There are 4 ways to turn a row about zero (a turn may also mirror it). The second row of each pair is the first, turned, with some noise. The first 40 pairs use one turn. New pairs use 2 turns, one after the other, and a turn may come again.
Known pairs, each followed by its turns in order:
[-14  22  13  28 -17 -15 -16  30 -30]
[-23  34  12 -14 -15  -1 -37  10 -14] : T

[ -1 -15   5 -21  29   8  28  23  30]
[  4 -12 -11  13 -22  -3  50  20   0] : T

[-15 -20  16 -28  29  -4   8 -28   7]
[ 40 -22  -9   1  13  24 -18  24  -4] : N

[ -7  27   7  10 -28 -19  -4 -15  -8]
[-15   6  11 -12  28   1 -30  13   6] : T

[ 20 -26  -5 -29 -14  21 -27  30 -12]
[  7  -9  24  35 -39   3  -7 -28  10] : T

[ -4  -5  -9 -15  12 -14 -31  23  30]
[ -4   0  10 -33 -24  15  13  28   2] : N

[-23 -17   9  26  10  23 -14   3  27]
[ 25   4 -14   9 -39 -17  10  20   7] : N

[ 11  14 -11 -18 -21 -18  12 -17  26]
[ -8  27  13  13   7   4 -29  -2  24] : B

[ 21   0   9  -8  -9 -10 -20  -2   7]
[14 11 18 16  6  4 -7 -2 15] : T

[  5  29 -17 -19   3 -23  16 -19  31]
[ 13 -27 -10  13 -22 -22 -22  28  -2] : V

[  3   7  21   6  -3  31 -23 -19   2]
[  2  -2 -17 -15   6  20  -5 -23 -32] : V

[-12   8  12  -7 -14 -24 -18  -2   1]
[-13  13   8  19  17   0 -16  12   3] : T

[-27  28  29   7 -27 -19  30 -19  22]
[ -3  16 -36  -1  27  18 -50  -3  11] : B

[  3 -13 -19  11 -16  -3  -5  10  27]
[ -9   7   7   1   2  33  18 -10  13] : T

[  7 -15  10   5  21 -29  29  -9 -31]
[ -5  11 -14   8  39   4 -38  13   5] : N

[-31 -20   5  28 -14   7  14 -11   1]
[-15  -9 -17 -32  29   6  -2  14  -7] : B

[-19   6   5  16  27 -24   2 -25  27]
[ 18   8 -32 -15 -10   3 -14  22 -31] : N

[ 6 23 31 21 17 12  7 -1  7]
[-14 -11 -31  15 -20   5 -15 -10  -6] : N

[-14  25  18 -22 -24  31 -30 -13  15]
[ 11  18 -37   1  -5  -5  -4  -3 -50] : V

[-21  -2  -7 -21 -15 -16 -23   2 -28]
[  3  18 -22  -9  -5  -6  30 -21  20] : B

[-23  -9  -5 -21  -6  -6  18 -23   6]
[ 14  13   1 -19  -7  -8 -10  34  -2] : V

[-16 -26  -6   7 -15 -28 -11   2 -22]
[ 13  31  -2 -18  21 -12   1   4  22] : N

[-19 -20  -9  29 -28  -7 -16 -28 -10]
[ 35  -2   9 -23  43  -4   9  -5  -4] : V

[ -6  25  -7  12   6 -22  18  23 -31]
[ -9   3  44  20  -9 -23   7 -10   3] : V

[ -1  20 -28 -20   9 -26 -27  25  -5]
[  8  12   2  35  -1 -24  29 -28  12] : B

[ 24 -27   1 -20   9  -6  16  19  24]
[-23  -1 -22  -1 -12   7  -1  13  39] : V

[-19  -6  26 -11 -28   9 -14 -23  18]
[-10  -7 -20  22  19   3 -18   4  38] : T

[ 28  -5 -25 -28 -17 -17 -24  -5 -13]
[ 19 -20 -18   2 -18  -4  45   7  10] : V

[  0   6  17  15   9  12  22 -25  27]
[ 13  -1 -30 -18  15  -4  15  17  24] : T

[ 14  17  15 -19  22  21 -10   8 -18]
[ 24 -20   0   7 -38   9   6  -2  -1] : B

[ -6 -15  16 -22 -31 -28  17 -16  25]
[  3  45   3 -12  23  25 -20  -2  14] : B

[-30 -30 -23  19   1  13  21  12   2]
[ 23  35  17  27 -11 -14  -5  16   1] : N

[-14   8 -26  -7  12  16  12   4 -22]
[ -3 -23 -14   6  -4 -11  21  18  24] : B

[  0   2 -14   2 -28  24  28 -17  16]
[-15 -12 -12 -26  19 -22  -2  27 -16] : V

[ 15  31  -8  25  -9 -10  -5  15 -14]
[-36  10  -6 -11  -6 -18  -7 -24  -5] : N

[ 24   2 -12   8   4  -2  21   0 -31]
[-22   0   9  18  25 -15 -22  -8   1] : N

[-14   4  31  -7  17   9 -25  13   6]
[ -4  26 -12  23 -13 -28   2   3  12] : T

[  2   4  16 -10  -1  -8  -6  25 -27]
[ 10   6 -23  12 -19   9  20  -7 -11] : B

[ 10  -2  -9 -11 -10  18   5  27  21]
[-16  -6  17  24   3  26   9  -4   3] : B

[-16  -7 -24 -25  27   7  18 -19 -18]
[ -1   2  28  -7 -18  21   7  43  -6] : V

New pairs. What belongs after each?
[ 6 18  3  5 -2 10 26 29 22]
[  4  -2 -21  -7  33 -23   8 -19  -4] : V B

[-18 -26  25   1 -15   6 -24 -16  11]
[ 19 -16  23 -14  -3  23  32   3   8] : N T

[-21  28  -7   8 -25  11  16   3 -11]
[ 21 -22  14 -20  -7  -5  -9  -6 -23] : N V

[-18 -31  -7  -5  27   9  20   9  24]
[-27  26  -3   5 -20 -17  21 -12  20] : V T

[-29 -12  27   6 -10  14   5 -28  -6]
[  0   9  28 -25 -15 -24   6  21  -6] : T N

[-24  27  -3 -17  -8 -15 -29 -30  25]
[-29  13  14  15 -39 -26  19   0 -21] : V B

[  8   5  -3 -21  -8   9  29   9  21]
[ 4 18  1 26  0 20 14 20 12] : T N

[-16 -26  15  12  -1  16 -10   4   9]
[ -9   8   6 -17 -21  20   8  10  -2] : B V

[  7 -10   6 -17  18  12  23 -25  14]
[ -2  15  26   6   9  -5  12  30 -10] : T B

[-11   1  -2  -3  28  22 -11  30 -28]
[-20  15  10  -9   8  12  10  43  -8] : B B

[ 26   1  31 -15  10  23 -31  18  11]
[ 12 -23 -17  23  27 -20  19 -23  18] : B N

[  7  10   7 -19  21 -24  -5  -7  10]
[ -9   9  11  10 -19 -14 -22 -10 -20] : B B

[ 26  23  13  11  12  13  24  10 -10]
[ 29  29   7 -22  12   3  -5   3  -4] : V V

[-17  14  -1 -14 -28  -5   1 -31 -17]
[ 38 -19  -1  -3  17 -22   2  -5 -10] : N T

[-23   4 -27  11 -22  -8  30  -9 -28]
[ 39  -8  27 -12  -1   1 -12  -3  33] : T N

[ -1  26  18   0 -26  21 -15  11 -13]
[-27  -8   0 -30  11  -4   5  -1  26] : B B

[  8 -13  16 -23   6 -15 -30 -19   1]
[ -3  -9   9   3  -3 -29 -17   1 -31] : T B

[ 29  29  -1  11 -31 -19  19   2   4]
[ 32  -8  12   9  -8  42   2 -19  -9] : T B

[ 24  20   8  -6 -13  -6  12 -27  28]
[  5 -18 -20 -31 -25  -8  19 -14   7] : B N

[ 21   1  18  16  30  -9  20 -31 -25]
[ 32  -3  45  13 -14  -4   0 -12 -20] : T T

[ 31  -7 -21  24 -22 -31 -31 -27 -28]
[ 29   6  21  24 -41   9 -16  33  32] : N V

[  1 -14  12 -19  10 -17 -29  27   7]
[ -4   1  -5  -7 -26  -7 -33  29  -3] : B B

[  7  22  11   6  18 -10  -9 -27 -12]
[ 22 -11  -4  13  -4   9 -30  -8  14] : V T

[ -7  15 -17  28  -2  23  -9 -14  19]
[ 16 -19   5 -10 -12 -20  28  10 -17] : V B

[ 16  15   0 -15 -24 -29  15 -22  21]
[  7   6  33  22  11  35   4   1 -11] : V T

[  5   2 -12  18   9 -21   5   3  26]
[  3  -5  22  -5  15 -11   2 -12 -23] : V B

[ 17  30   0 -13  27  -8 -30  -1  -3]
[-16  -3 -37 -16  17  16 -19  -4 -11] : T N

[-30 -20   9  23  26 -31  30 -25  19]
[ -6 -29   1  38  -6 -13  42  33  14] : T B

[  9   6 -24  29 -18   3 -30 -17  17]
[ 46  23   7  -6 -10   5 -19   2  -1] : B V

[ 30  -9  -5  28  -2   0 -19  17 -12]
[ 12 -10  13 -26  18  -3 -18  25   8] : V B

[  8  -9 -30 -28 -26  19 -17   2 -17]
[ -1  10  -6 -28 -25   3 -38 -10  21] : N V

[ -8   9 -30  17  12  30   5 -15 -22]
[  8  -1  -6  23  -2   8 -30  -4  36] : V N

[ 18 -31  21 -18 -28  19 -10 -16 -14]
[ -6  -7 -11   1 -18  46 -10 -12  35] : B B

[-20  14   9  20   9 -24  -5  15  24]
[ 22 -22  -4  16  15  11  -8 -27   0] : V V

[ 12 -21  -5  10 -26 -29   2  29  19]
[  9  10  22  20  39 -20 -19   1   2] : V B

[ 16  26  16 -27   1  10  27   2  11]
[-29 -24  16  -7  -3   6  -2 -25 -21] : B B

[ 26 -13  15   0  21  23   8  -1 -19]
[ -2  -5  15 -12  29  -9   8 -13 -29] : N B

[-19  21 -18  23   3 -27  20  29 -13]
[  1 -17  42  28  23   0   0  11  18] : B V

[  5  14  13 -28 -29  26 -20 -29  31]
[-27  -9  17 -53   2  -1   7  19  24] : N V

[  6  21  20  27  -2  12 -25 -30  -2]
[ 17   4  25  22  -4 -24 -13 -27  15] : T B

[ 12  10  -4  30  27   4  21  -5 -16]
[ -4  -4  -3  -5 -39 -11  30  10   1] : T V

[  2 -14  -2 -11  12 -28  -4   5   3]
[ 14   3  16 -19   3 -14  -1  16  -2] : B T

[-13  -3  10  18 -15   0  -1  18  28]
[ 20 -15   1  -2  -8 -14 -31   2   5] : B N

[  3 -28 -26  18  13   1 -26  29  -5]
[  7 -15  -5  17  16 -17   2 -45 -15] : T N

